The rows of a group lie close to one hidden flat surface of 12 dimensions, which may be shifted away from zero. Surfaces can cross.
Known rows, each followed by its group:
[  1 -24  23  38 -17   8   8  -9 -24 -33  -9  -6  25  12 -14 -22  40  -4] => j_332
[ -2  15  -7  11  25  -7   1  -6  24   4  23   4  15  10 -10  -5  10   6] => j_607
[15 21  6  4 17 38 12 -2  5 -4 -1 16 -4  1  1 -8 -5  2] => j_607
[ -6  19 -17   4  17  30 -15  17  -3   6  -3 -19  -4   3  14   8  -7  -7] => j_332
[  1   2   2 -38 -10   6 -11  -2  36  -8  -9   2   5  11  11 -29  12  -8] => j_124
[ 18  19 -14  -9  26 -22  -5 -13 -17   9 -10  -9  20  -1  30  -1  12 -13] => j_124
[  7 -14   7  15   6  35  -2  20   7  -5  15   9  -7  19 -13  -9 -10   3] => j_607
[ 13   5  21  11  -8  14   9  -4  -7   5 -12  14 -20 -14   7  20 -18  -9] => j_124
[  9  12  -9 -14  -3  10  26  -7 -24 -17  15   8   9 -27  17   6 -11  10] => j_124
[-15  20 -19 -23 -19  -1  -6  -6   8  -5  -1  10  -1 -47   5  -2 -25  28] => j_124
[ -6  12  17  43  -7   7  -4 -15  12  -7 -14   4   4  14  -5   8  20  -1] => j_566
[ -8  16  18  -8  52  -4  27 -33   4  -3   4   5  15  21  19  12  -8  -8] => j_124
[-34  20 -25  -3   7  -5   1 -18  -1  22  -8  -3  -4  -8  27  26 -15  -8] => j_332
[ -9  19  -2 -11  13  12  10  -3   0   9   5  13 -24   2  18  15 -27   6] => j_607
[  4 -25  16  -7   7  15   6  35 -10  22  15  10 -22  24 -25  -3 -37   2] => j_607
[-14   6   0 -14   2  -6  11  22  19 -10  12  -5 -18  38  14  -3  20 -21] => j_332
[ -6  -9   9   4 -31  17  11 -21 -24 -15  15   0   8   0   3  -6  13  24] => j_332
[ -8   9 -15  24 -15   5 -12 -13  16   6 -19  20 -21   6  -1  13   9 -11] => j_566
[-11  -7   7  -2 -22  26 -12 -11  15   0 -30  12 -12  24  10  -5 -14 -13] => j_607
[  5  -2   8  14  19  33  16  35   2  -4  -6  10  -7 -18 -32 -14   4 -12] => j_332
[  1   3  21  13  22  -1   8 -20  11  -4  -1  15 -28  19  -2   7   1  -3] => j_566
[ 12  -2   5  -8  -9   6 -10  -3   1  -5   3   8 -27  10   4 -10   7  11] => j_566
[ -6  -8   6  -9 -28 -20  11   5   8  -3  17 -12  25   6 -14   9  -1  11] => j_124
[  5  -3 -14  18  -9  16 -20   3 -15   7  11 -10 -14 -11 -17  10  -7  34] => j_332
[ 16  15  11  54  62  20  15   5  16  -2   9  17   7  25 -20   8  -6 -16] => j_566
[ -5   0 -28  24  13   2 -20   9 -16   9  11 -20  15   1   6  -6  13  -2] => j_332
[ 21  -5 -31  27 -12  13 -15  18 -20   8   9 -10   9  -4 -31   8   0  16] => j_607
[ -6  -4 -27  -1  -6 -19  -3  -4  -7   8  -6  13  17 -11  15 -27  29 -28] => j_332
[ 7  6 11 -6 -3 -5 12 -4 10  3  3  5  9  4 -2  8 -8  3] => j_124
[-10  -1 -17  -1 -31   6   6   1  10  -4   3  10  14  -8  -2   1   7  -7] => j_607
[-11  35  -2 -27   4 -10  23 -18  19  18  -2  17   5   9   8  12 -10   4] => j_607
[-42   7   2  -6   7  -9  20   4   9   1 -16  -7   9   2   9  11   5 -31] => j_332
[ 31  37 -24   8  11  23   6   4 -21  12  -5   1  10 -18 -11   6  -4  20] => j_607
[  3 -23 -20   9  -1 -13 -15 -16  -3   6   5   4 -24  -6  -8   9   5   3] => j_607
[  0 -27  21  12  17 -21 -12 -12  14  -1  -4  16 -35  -2 -11   2   3 -12] => j_566
[ -8   2 -14  -4 -15  -6  -6  -1   7  15  -1  16 -11 -11  -7   5  -8  -1] => j_607
[ 20  12  33 -13 -20  22  -7  11  -3 -17   3 -17 -11  -3   9  -7  -7  26] => j_124
[ 12   7 -13 -12  24  -2   3   2  11  10  17  21 -33  21   5  -2  -4  -3] => j_566
[ -4 -18  32  31  19  -2  10 -12   8  -9   3   7  -1  27  -8  -1  26 -15] => j_566
[-14   3   4  26  -9  10   0   5  -8 -10 -10  11  16 -17   0 -12   5  -3] => j_566
[-13  11 -15   9  -4 -12   1   8   6   9   4  13  10  -6   3 -10   4  -8] => j_566
[ -7  12  18  31  18  11  -6   5  -4 -13  30 -16 -17  32  14   4   8  18] => j_566
[ -9  24  12  -5  -3  18  14   0   6   4  -8 -10  -5   9 -15  24  -9  16] => j_332
[-25  12   2  15  -6   9  30   1   5  -1  16  26   5   6  11  -7  16 -21] => j_566
[-14   8 -28  20 -34   3 -16  21   9  -4   6  -2 -10   4 -12  11   6   6] => j_332
[-13  -1 -23 -18  -2   8   3 -12   4  19 -33  -1   8 -15  -2   4   1 -32] => j_332
[ 16  24  -1  -6 -21  29  10  16   2  -6   8   9  -6 -15   2  11 -20  21] => j_124
[ 10  14  -1   3  23  -8  -9   9  -6   8  -1  -5  10  -6  18  -7  -1 -14] => j_124
[-10  30  12  13 -10  18  23  31  12  -6  21   0  42 -16 -12   2 -23  11] => j_124
[ 15   1  -9  -4 -10  39  31 -12 -34  -4 -26  23  -9 -30   8   2  -5 -19] => j_607
[ 12 -10  -6   8 -12  19  -2   5  -6 -16  -2  -4   8   9  16  -2   7 -16] => j_124
[-16   3   8   2 -16  -3 -11   6  23 -22   3 -11   0  24  14   7   0  -2] => j_566
[-16  15 -17  -5 -16   5  -5   4  23   3   2   7   2   9   2   2  -3  -2] => j_607
[-27   5  -6 -11  -5  31  29  -3   0   3  12   7  -7 -10  15  18 -19  -8] => j_332
[  0  30  -6   6  17   0 -27 -12  10   5 -29 -14  17  -4  25  -4  -2  -3] => j_124
[  9  -2  27  24  20  13   3  10  11 -14   3  11   0   3 -12 -15   7  -4] => j_566

New rows. What belongs after each?
[ -3 -14 -10 -24  31   7  26 -16  -9  23  30  -4  17  20  10  -9  10 -17] => j_332
[  1   0  27  11   8  21  37 -14   4 -21 -14  16  26  17  -3 -11  15 -21] => j_566
[  2  -3 -30   7  40 -16   0 -15   1   6   3  17   7 -25   9 -12  25 -26] => j_607
[-16  14  -5 -13  11   2  11  14  25 -10  10  12   1  26  30  -3 -11 -25] => j_566
[-13  11  -2  32  -7  19   7  20   7  -4  24  15  -9  11   3 -11  26 -13] => j_566
[ 14   0  24  -8  37  -7   2 -13  -2  -1   3  -4 -29  25  -1  -7  20  13] => j_332
[ 36  15 -25  16  60 -20  -9 -13 -30  21   9  -2  -6  -2  14  19  -9  -1] => j_124
[  3   8 -20   7   4  -3  -6 -15   4  -2   2  -1  12  -3   8  -5  17  -4] => j_607
[  3  15   7  -5  30  16   1  31  -1  22  -6  11  13  -3  -2 -33 -21 -14] => j_607
[-12   8   8 -18  -2 -24  -7  -7   8   2  -6   0   0   3   6  -4  -6  13] => j_566
[ 18   5   1   2  40   5   4   5   3  -1   2   1  21  11  16 -19   7 -28] => j_124
[ -7  -3   5  -7  24 -30 -17  -3   2   8  21  -3 -28   8   8   4  -7  18] => j_566
[-32  20   5  16   2  15  -1 -12 -26   2 -11  -3  11 -49  12   1 -15  13] => j_332
[  6  -1  17  14  12   5  -2  -8  18 -13 -24   8  11   6 -10   6  -4 -10] => j_566
[  7  20  35  -9  12  10  11   4   1   1 -13   6  -1 -17  19 -15 -11 -12] => j_124
[-17 -42  -4  24   7   3  20   6 -23   0  30   2  -2  12 -11  21 -16 -15] => j_607
[ -5  10  15  36  15   3 -20  -5  24 -12 -30   2  -5   9  16  -8  23 -30] => j_566
[ -3  17   7  10   2   6 -31 -30  10 -10 -18  -8  -1 -11  10 -10  16  25] => j_607
[-19  13  13  26  11   5   2 -15 -17  -6   1   2 -12  -8  10  13 -21  23] => j_566
[-21   3   6   5 -17  -3 -13   8  19 -13   5 -30  41  20   5  -2   7   2] => j_124
[ -3   6   2 -24  11  -6   4 -15   6  -5   0   5  12 -10   4 -12   0  12] => j_124
[ 11 -17  23 -10  22 -18  28 -15 -11  -3   2   7  18 -12 -12 -10   5  -3] => j_124
[ -6  -1  -9   9  -7  16   5 -10  -3  -3 -15  -2  -1  10   3  11  12 -14] => j_332
[ -2  -5 -37   3   2  -4  -9 -11 -15   9 -12  12   4   2  10   5  -7 -11] => j_566
[ 12  19  -2 -15   5  12  -3 -13   6   8 -35 -17  29  16  -1 -11  29  -8] => j_332
[  2 -14 -11 -19  -8  -8  -4   1  23   4  13  11 -24   8  -4   6  -8  -1] => j_124
[ 21   9   1  15 -26  -4  -1   8 -14   8   1  -4  -3 -13  -2  26 -10   5] => j_124
[-22  17  -9  -3   4  -6   7 -10 -28   8  13   5  -1  -7  26  -6  -3  15] => j_566
[ 14 -15  16 -28  21  -1   3   5 -14  18  -7  13 -16  -4  -5 -25  -7  -3] => j_607
[ 26   8 -23   1  -1  -4 -22   4  -2  19 -14  -8  14  14 -20 -17  13   7] => j_607
[ -6  -3 -16 -14   9   3   4 -26  -7 -28  13 -14  29   7  12   0   0  26] => j_124
[ 36  -7  -6 -20 -29  15 -15 -30  -4  13 -42  11 -28  23 -16   5   8   9] => j_607
[-17  -5  29  23 -34  -1 -13  -9  13 -18 -15   6 -29  -9   1   3  13   8] => j_566
[  3 -19  40 -32  12  15  29  -8 -15 -36  11  -3  -1  24  26 -19  -4   0] => j_566
[-18  33 -18   8 -14  34 -10  39  26   4   5  17   7 -28  -1 -15 -24   3] => j_607
[-18   4   6  23  -5 -16   8   4   7  -1 -20   9   2 -17 -22   6   9  -6] => j_332
[ -4   0  10   3  14  32   2  17 -18 -10  24 -10 -16  12  19   4 -26  14] => j_607
[-14 -33   8   2 -17  13   6 -18 -23 -22  10  -6 -14   7  17  -2  16   0] => j_332
[ 21  17 -14 -21  23  12   4  22 -21  12  22  11   0  -9 -10 -19 -30  30] => j_566
[-27  30  20   6  16  11  17  -2   0  -2 -10 -13  10   3  12  10  -8   4] => j_332
[-14  14  13   9  -3  17  21 -11  -4  -5  -4  18  -1  -8   8   5 -11   6] => j_566
[-11   1  -1   1   4 -12 -10   6   5  -2   6   5  -9   3   4  -3  -5   3] => j_566
[-10  10  -9 -19   3   2  -3  19   9   4  12  -9 -11  13   7  -6   9   0] => j_332
[ 10 -12  13  33  23   5 -20   1  -6  -6  11   2 -36   6  -8   0   3  12] => j_566
[ 18   4   3  -9  32 -11   3  11   6  16  10  19 -13  -3 -20 -24   2   7] => j_566
[-16  36  11 -16   6 -12  19 -34   1  23 -22  14   7 -22   4   4  -2  17] => j_332
[ 12   6   2   2   6  -2   7   4   3  10   4   9  -1 -10  -1   3  -9  -2] => j_124
[ -8  -7  -5  26   8 -15 -21   3   8  -7  13 -18  -1  32   5  14   3   8] => j_566
[ -1   5  11   2 -12  14   6   8   2   5   2   4   5  12 -14  -3 -17  11] => j_607
[ 27  26 -64 -13  -1  12  10   8  -1   2  15  21   0 -14   8  14 -11   7] => j_124
[ 13   5  -6  -7  36   0  -4 -26  -1  -6 -17  -2  14  18  28  -7  11 -24] => j_124
[ 25   8 -22 -15   1  -5  -9 -12   4  -3  11 -17   8  26  -3   5   6  21] => j_124
[-10  24  -4  -8  15 -35  -2 -31   7  17  -6   0   5 -18   2  15 -18  22] => j_124
[  7   5  -8  -9   0   9   4 -11  -7 -17   4   2  10 -15   7  -3  -7  19] => j_124
[ 10   3 -13  18  40   5   0  -9 -10   7  -1  13   1  14  12  -2  -4 -13] => j_566
[  6  -4   2  22 -11   0 -21  -3  11  -5 -24   1  -7  -5 -17   9  -8  10] => j_566
